The rows come from 4 hidden closed curves, with some noise, and rows from the same curve form a group. Each curve winds through 8 dimensions. The rows are also pushed far along 5 directions, which tell nothing about the answers.
(in the rows, 128 means zero)
Known rows, each followed by its group:
[128 130 113  74 143  99 146 197 134 150 124 117 129  87  93  51  97 146
 108 198 106 183 130  86 126  99]
Z880
[137 120 131 112 130 112 152 162 130 159 131 154 144  87 119  68 113 159
  99 179 111 168 157 119 146 130]
Z878
[ 80 116  79 137 136 140 116 118 122 106 144  91  91 127 106  87 139 135
 141 123 141 128 101  60 111 136]
Z922
[108 158 112 118 135 132 153 156 135 128 123 126 139 131 119  98 119 139
 119 141 121 130 143 116 120 128]
Z922
[106  80 131  87 135 153 166 136 138 122 124 148 151 151  91  85 114 121
 124 172 100 111 119 112 129 136]
Z505
[150  94 168 129 118 144 127  65 127  89 117 152 154 171 154 184 133 102
 130  80 117  73 153 158 116 142]
Z505
[132 191 116 167 152 149  77 119 123 140 113  88 117 118 128 131 140 124
 155  92 132  98 106 128 104 110]
Z880
[136 172 138 152 122 124  88 102 111 139 136  91  92 140 143 151 156 114
 157  96 145 119  96 142 136 140]
Z878
[178 189 117  90 127  74 152 155 116 149 125 117 135 119 112  65  97 164
  89 143  71 150 144 123 132  98]
Z878
[105 103 126 113 137 141 160  80 112 123 168 129 131 150  86  85 121 130
 138 114 101  66  91 105 140 153]
Z922
[179 230 126 103 146  85 137 139  97 181 103  86 107 103 107  73 119 129
 116 128  86 129 131 140 135  96]
Z922
[188 141 151 101 113 123 152 129 140 119 120 153 132 184 141 156 114 170
 104 140 125 155 149 147 141 110]
Z880
[155 157 149 159 130 127  89 143 140 129  90 129 119  92 137 141 122 113
 103 118 177 160 178 142 137 120]
Z878
[121 133 129  86 152 129 173  81  86 138 121 111 135 136  71  73 115  79
 138 109  57  38 106 125 120 120]
Z922
[121  78 135  90 122 116 168 108 134 123 127 150 160 191 157 178 160 125
 161 159  71  98  96 131 113 139]
Z505
[ 99 112 132 142 145 149 113 101 114 122 106 115 115 130 113 121 148  80
 158 122 135  90 122 109 118 144]
Z922
[140 177 103 123 153 127 119 111 123 157 110  86 131 115 132 104 145 139
 140 116  87 101 118 116  99 105]
Z505
[117 156 110 143 133 124 102 148 127 156 135 104  92 124 119 108 146 140
 147 145 154 157  95 110 141 134]
Z505
[ 76  79  95 123 139 121 130 193 138 107 163 148  89 100 104  96 108 146
 135 179 196 201 127  53 131 125]
Z880
[116 126 154 123 126 155 117 154 150 100 125 146 130 155 152 158 130 131
 138 144 178 153 157 130 119 141]
Z878
[121 148 136 123 108 147 131 145 164 110 123 135 149 151 209 218 149 140
 132 111 164 143 158 176 106 136]
Z880
[ 99  94 126  73 140 120 155 130 115 147 160 127 151 123 159 120 140 129
 176 161  65 110  94 114  88 117]
Z878
[104  94 113  79 130 145 162  96 117 116 124 111 156 146 156 136 142 106
 157 118  57  74 114 128  75 114]
Z878
[171 148 128 123 133 104 140 103 116 161 114 127 162 114 127 134 119 119
 121 104  58  83 120 172 123  99]
Z505
[ 94 167 117 121 149 112  96 153 117 126 133  82 112 115 142 142 140  83
 182 114 123 111  92 124  89 118]
Z878
[ 70 126  90 129 134 128 124 134 129 121 173 103 138 111 136 124 133 129
 160 107 109  96  80 110 100 134]
Z922
[ 80 133 111 149 122 172  93 121 127  92 146  98 104 146 140 160 135  99
 165  80 169 108 106 140 102 137]
Z922
[136  81 127  97 106 109 178 124 132 108 123 155 145 152 130 155 118 121
 102 137 111 133 141 145 141 127]
Z880
[118  66 154  85 118 162 152 126 131  96 173 165 147 141  99  77  81 143
 109 140 125 126 136 121 134 136]
Z878
[109 118 136 138 139 156 123  50  98 142 156 110 129 130 120 125 146  94
 168  72 101  37  87 145 122 146]
Z880
[ 26  76  94 128 141 179 122 107 116  92 158  95  77 114  97  96 142  70
 171 105 194 105 101  77 112 160]
Z880
[126 137 116 159 123 135 123  76 106 147 124 115 120 124 153 140 162 122
 146  93 111  93 118 139 122 140]
Z878
[105  95 124 116 135 148 157 137 122 109 151 159 128 137  93  65  96 145
 123 145 130 129 143  91 126 129]
Z922
[124 107 145 186 115 200  83  73 112  72 119 132  67 160  80 120 110  91
 115  60 228 114 157 124 154 150]
Z922
[125 137 126 121 127 134 137 128 135 140 150 131 150 115 152 123 127 152
 122 119 116 122 131 140 122 131]
Z880
[107 117 105  99 126 125 179 142 109 137 136 145 140 127 145 119 120 124
 146 136  76 120 126 141 101 106]
Z878
[169 144 135 134 116 126 153 110 112 124 104 147 121 153  92 100 106 132
  91 119 119 127 162 142 157 122]
Z922
[112 195 131 142 147 149  99 121 115 137 114  88 105 128 140 128 149  98
 164  99 146 102 127 134 105 130]
Z878
[ 97 154 119  94 142 101 147 141 110 147 123 105 157 116 141  96 140 102
 156 145  52  94 112 122  91 132]
Z505
[113 106 116 122 138 150 116 132 155 107 120 122 137 143 158 168 145 137
 149 134 140 129 128 111  95 119]
Z505
[143 175 150 106 128 140 112  99 120 140 134  95 138 150 168 147 148 123
 156 100  99  91 113 163 101 125]
Z878
[140 109 154 106 123 123 151 147 167 118 106 167 179 182 198 218 157 148
 140 165 109 137 148 153 105 134]
Z505
[124 114 130 130 129 123 122 112 123 100 122 125 133 136 144 148 133 108
 137 108 123 110 141 122 110 129]
Z505
[170 182 124 121 133 119 126  80 110 163 115  85 118 112 117  80 139 145
 104 103  95 105 129 130 139 122]
Z880
[117  94 113 152 119 124 113 109 113 124 134 125 101 100 109 112 131 114
 121 116 148 139 122 110 142 134]
Z878
[162 140 129 129 133 115 130 119 107 143 134 137 115 116 106  75 105 148
 113 125 114 134 144 111 134 108]
Z922
[149 161 129 118 129  86 134 109 117 145 128 117 154 141 186 165 155 138
 150 108  61  99 119 146  96 116]
Z505
[104 178  78 133 133 108 110 201 131 140 155  99 102 101 133 112 114 154
 144 140 138 177  96 113 109  97]
Z880
[119  90 125 129 112 125 137 139 143  91 110 146 116 162 124 172 135 119
 122 143 160 154 136 116 140 141]
Z922
[145 154 130 120 128 105 134 112 119 137 132 120 153 120 142  98 126 148
 113 113  81 112 143 127 117 131]
Z505
[153  90 144 152 112 117 114 118 143 107 108 150 117 156 132 188 139 120
 119 132 168 156 135 136 156 136]
Z505
[ 74  70 127 168 126 189  77  77 111  93 165 118  89 133  99 102 138 100
 159  93 183 102  94  92 127 162]
Z922
[137 109 158 121 115 152 145  92 125 124 115 138 130 159 103 131 131 104
 116 123 134 101 130 154 160 154]
Z880
[103 128 103 109 134 116 132 145 124 125 134 116 149 108 135 117 121 116
 142 123  87 110 119 122  92 110]
Z505
[167  96 164 136 125 134 136 132 147 135 126 176 152 126  91  96 100 164
  79 164 145 153 157 127 175 143]
Z880
[113 146 106 124 138 100 157 126 122 154 122 120 168 110 167 165 148 111
 152 115  60  85 113 155  94 114]
Z880
[ 92 133 117 134 138 105 109 135 104 144 150 103 101 109 121  96 149 107
 164 141 124 129  92  95 125 147]
Z505
[ 89 189 107 135 159 135  95 154 104 135 139  80  85  92  91  48 116 108
 153 120 155 127 118  85 111 123]
Z878
[ 94 127 122 200 134 180  84  79 107  95 131 118  98 114 104 128 123  73
 146  44 181  72 135 128 122 140]
Z922
[ 92  87  97 120 124 138 122 142 150  86 145 124 116 132 144 154 128 140
 136 130 159 155 123  87 101 119]
Z880

New rows, each followed by its group:
[176 104 168  90 126 121 187 133 132 138 126 195 184 159 105 119  87 146
  98 161  74 108 148 169 150 118]
Z880
[141 110 132 126 130 141 145 106 109 111 105 142 109 146  78  81 109 113
 102 130 130 123 154 108 148 130]
Z922
[ 96 128  94 124 135 141 113 142 123 108 144 101  90 147 122 132 133 126
 165 128 145 134  87  96 104 114]
Z880
[152  96 151  95 121 150 138 122 141 108 142 151 155 168 120 137 101 148
 121 136 108 116 117 146 126 114]
Z880
[144 112 149 146 125 131 138 100 113 126 103 157 119 135 124 147 132 102
 125 116 142 115 155 147 141 133]
Z878
[100  66 150 104 113 142 127 147 165  96 120 144 167 154 179 201 151 118
 141 159 137 144 135 139 104 148]
Z878
[133 164 105 102 146 130 140 105  98 149 135  92 111 142 101  79 124 131
 150 117  72  88  85 116 110 104]
Z880
[170 163 154 118 120 120 127 111 128 114 115 126 126 170 133 142 125 139
 114 112 128 123 146 142 138 128]
Z878
[108 132 115 155 126 146 109  96 113  98 113 109 108 137 118 148 131  77
 141  72 147  89 129 138 116 130]
Z878
[102 145  90 137 124 129 138 130 101 137 147 111 103 111 115  86 121 127
 138 109 115 123 110 120 122 121]
Z878
[129 170 129 152 128 120  95  99 114 125 100  93  93 155 150 164 170 103
 152 101 147 121 121 129 124 144]
Z505
[167 178 108 123 131  98 123 122 115 155  97  84 117  99 102  89 121 126
  96 116  94 128 129 128 136 104]
Z880
[115 153 101 143 149 145 127  73 101 141 140  97 129 111 116  98 131 114
 150  71  88  50 107 122 103 115]
Z880
[141 211 110 124 142 109 124 128 127 152 126  76 114 107 117  97 134 147
 117 112 123 121 118 117 132 123]
Z922
[174 165 128 144 125 113 122 107 129 129 113 131 114 167 162 192 148 150
 136 107 128 128 131 147 126 109]
Z880
[ 79 126 109 163 144 142  92 153 127 104 128 115 109  84 118 115 117  94
 142 107 180 135 141 101 109 127]
Z878
[183 155 156 114 123 123 187 101 116 156 125 171 148 154 116 103 106 157
  93 124  95 105 161 166 161 128]
Z880
[133 115 131 143 130 146 144  71 114 122 120 138 167 167 119 165 133 102
 146  85  62  31  96 165 113 126]
Z880
[ 85 108 103 120 138 126 139 132 146 100 139 106 120 122  87 114 126 122
 115 131 151 118 110  81 138 151]
Z922
[ 97 124 103 136 128 126 143 178 130 116 126 139 110 127 103 123 111 114
 132 147 156 155 126 119 133 122]
Z880
[131 164 115 128 132 147 129 129 136 125 107 108 123 121 122 104 119 134
 102 114 144 130 157 125 124 123]
Z880
[150 118 142 120 113 114 181 120 140 124 111 174 160 163 166 189 133 135
 113 126 116 120 164 169 138 133]
Z880
[189 200 163 149 130 113 116 134 116 149 103 133 105 131 123 138 116 125
 110 114 164 148 161 169 161 119]
Z922
[138 100 104  96 131  96 170 161 140 126 134 153 131 143 115 101 112 182
 108 186 103 173 130  76 130 110]
Z880
[142 130 139 135 133 169  95  80 111 120 123  96 102 127  63  70 109 108
 111  95 142  94 116 118 145 127]
Z880
[143 160 138 127 143 134 121  83 115 148  90  91 135 122 132 140 154  87
 138  96 100  72 128 152 117 129]
Z880
[140 191 116 118 119 116 120 144 139 142 132  90 129 125 144 121 128 154
 113 116 118 142 120 145 126 124]
Z922
[119 186 120 151 134 109 114 139 144 118  97 103 124 147 185 252 169  90
 164  92 156 109 119 167 105 124]
Z922
[137  73 142 148 101 122 124 145 148  97 124 176 143 155 155 198 125 131
 118 139 155 165 146 146 138 135]
Z922
[149 122 144 137 113 117 135 139 123 133 125 165 144 149 162 159 124 137
 137 133 108 138 143 160 120 117]
Z922
[ 87  94  94 133 136 120 134 132 120 113 137 129 134 150 133 183 144  99
 183 125  93  90  68 119  94 114]
Z880
[115  89 133 131 132 130 117 106 111 127 161 132 110 109 104  90 123 127
 136 126 135 125 109  99 138 140]
Z878
[ 55  91  64 115 137 115 129 154 122 100 154  82  79 106  65  67 123 116
 136 149 153 151  78  36 129 138]
Z922
[157 111 158  91 121 133 153  87 127 100 118 134 143 171 119 160 118 112
 117 110 107  87 131 151 132 125]
Z922
[132 113 162 144 115 161 121  91 143 111 109 144 160 145 157 203 135  88
 128  84 145  82 148 193 129 143]
Z880
[141 165  96 148 139 111 120 121 110 140 126 104  89 129 111 112 135 143
 135 118 131 134 111  95 128 109]
Z880
[148 119 131 129 142 162 132  74 121 130 114 126 129 133  80  70 113 130
 102 106 116  89 143 109 138 125]
Z505
[136 178 114 109 133  91 150 137 147 138 114  99 153 132 149 167 146 143
 118 126  99 114 116 135 120 125]
Z922
[134 167 113 115 128 107 142 149 113 143 151 124 110 134 142 110 122 155
 141 131 113 146 119 122 117 110]
Z878
[ 91 121  87  57 125 109 203 185 127 130 149 144 174 147 142  93 104 152
 142 172  27 122 108 122  82 102]
Z922
[152 109 164 155 134 133 114 100 119 120 107 150 129 118 103 145 118  87
 111 104 155 104 155 149 152 135]
Z922
[172  87 181  86 118 149 177  84 104 134 140 188 175 177 119  99 100 139
 118 135  53  79 142 169 136 129]
Z922
[128  97 161 136 106 138 114 106 148 104 121 143 163 160 171 214 149 108
 134 108 129 108 128 173 125 154]
Z878
[203 130 152 125 130 128 126  68 109 162 120 127 118 131  69  63 110 146
  89 120 105 112 124 133 176 119]
Z505
[ 82 121 112 116 134 152 121 147 141 121 119 108 138 145 144 157 150  97
 170 140 122 111  98 133  97 129]
Z505
[ 92 117  97 116 135 148 134 130 138  95 107 111 137 158 146 176 146 101
 161 117 115  97 113 120  79 112]
Z880
[106  91 116 103 121 141 148 111 139 104 123 127 163 142 156 148 139 128
 131 120  85 100 130 126  94 128]
Z878
[ 80  74 106 150 127 172 105 140 150  59 113 127  97 153 104 161 123  96
 135 122 204 141 131  90 116 131]
Z880
[116  74 127  89 106 141 189 116 126 115 154 168 166 163 135 126 109 143
 124 140  76 105 128 145 122 131]
Z878
[112 128 107 139 135 153 116 120 129  98 101 109 106 139 100 128 124 106
 126 112 152 120 131 107 117 119]
Z880
[116 127 111 133 134 153 137 112 120 130 128 120 137 123  60  47  99 130
 101 122 103  96 116 113 144 134]
Z880
[164 114 179 125 122 144 101 130 158 106 100 146 142 152 161 212 133 114
 126 132 169 144 154 168 130 120]
Z880
[167 138 148  97 147 116 137 122 120 156 109 124 143 105  83  62 107 132
 102 155  90 121 137 117 145 115]
Z880
[108 167  89 166 131 117  95 185 137 112 125 112  97  85 130 126 112 131
 118 115 186 181 150 107 117 107]
Z922
[115  88 144 113 116 174 170 111 137 101 143 171 144 178 100 111 105 138
 115 131 139 105 141 136 145 153]
Z880
[114 131 107 107 119 106 151 162 150 129 165 135 165 122 152 131 114 174
 119 139  93 139 110 128 115 125]
Z922
[124 109 136  83 110 113 158 156 136 108 122 140 143 174 148 153 127 124
 131 161 106 149 130 137 117 135]
Z505
[ 87 105 112 148 123 138 113 157 156  94 115 119 119 120 111 147 130 107
 117 137 184 154 133 108 138 151]
Z922
[125 116 122 132 125 124 141 147 139 129 112 137 129  94  99  93 111 125
  86 145 154 157 163 117 155 136]
Z880
[105 194  82 110 156 124 115 156 124 153 117  62 107  95 131  81 140 137
 146 135 108 134 110  91  86 101]
Z880
[ 83  91  89 122 123 114 169 126 111 124 145 133 125 124  99 112 123 101
 139 127  99 103  95 117 131 132]
Z880
[ 73  80 116 134 128 135 106 108 117 106 163 116 123 136 171 193 161  92
 199 104 124  93  75 124  84 133]
Z878
[107 107  97  93 137 111 148 161 126 108 138 111 100 104  57  45  87 131
  99 160 137 162 125  64 140 116]
Z922
[ 78 122  71  71 131  78 159 199 150 138 146  92 157 100 135 108 133 149
 131 186  64 157  82  86  99 123]
Z922
[123  73 173 129 135 165 119 101 134  84 128 167 126 157 137 174 124  96
 148 114 174 105 156 131 120 137]
Z878
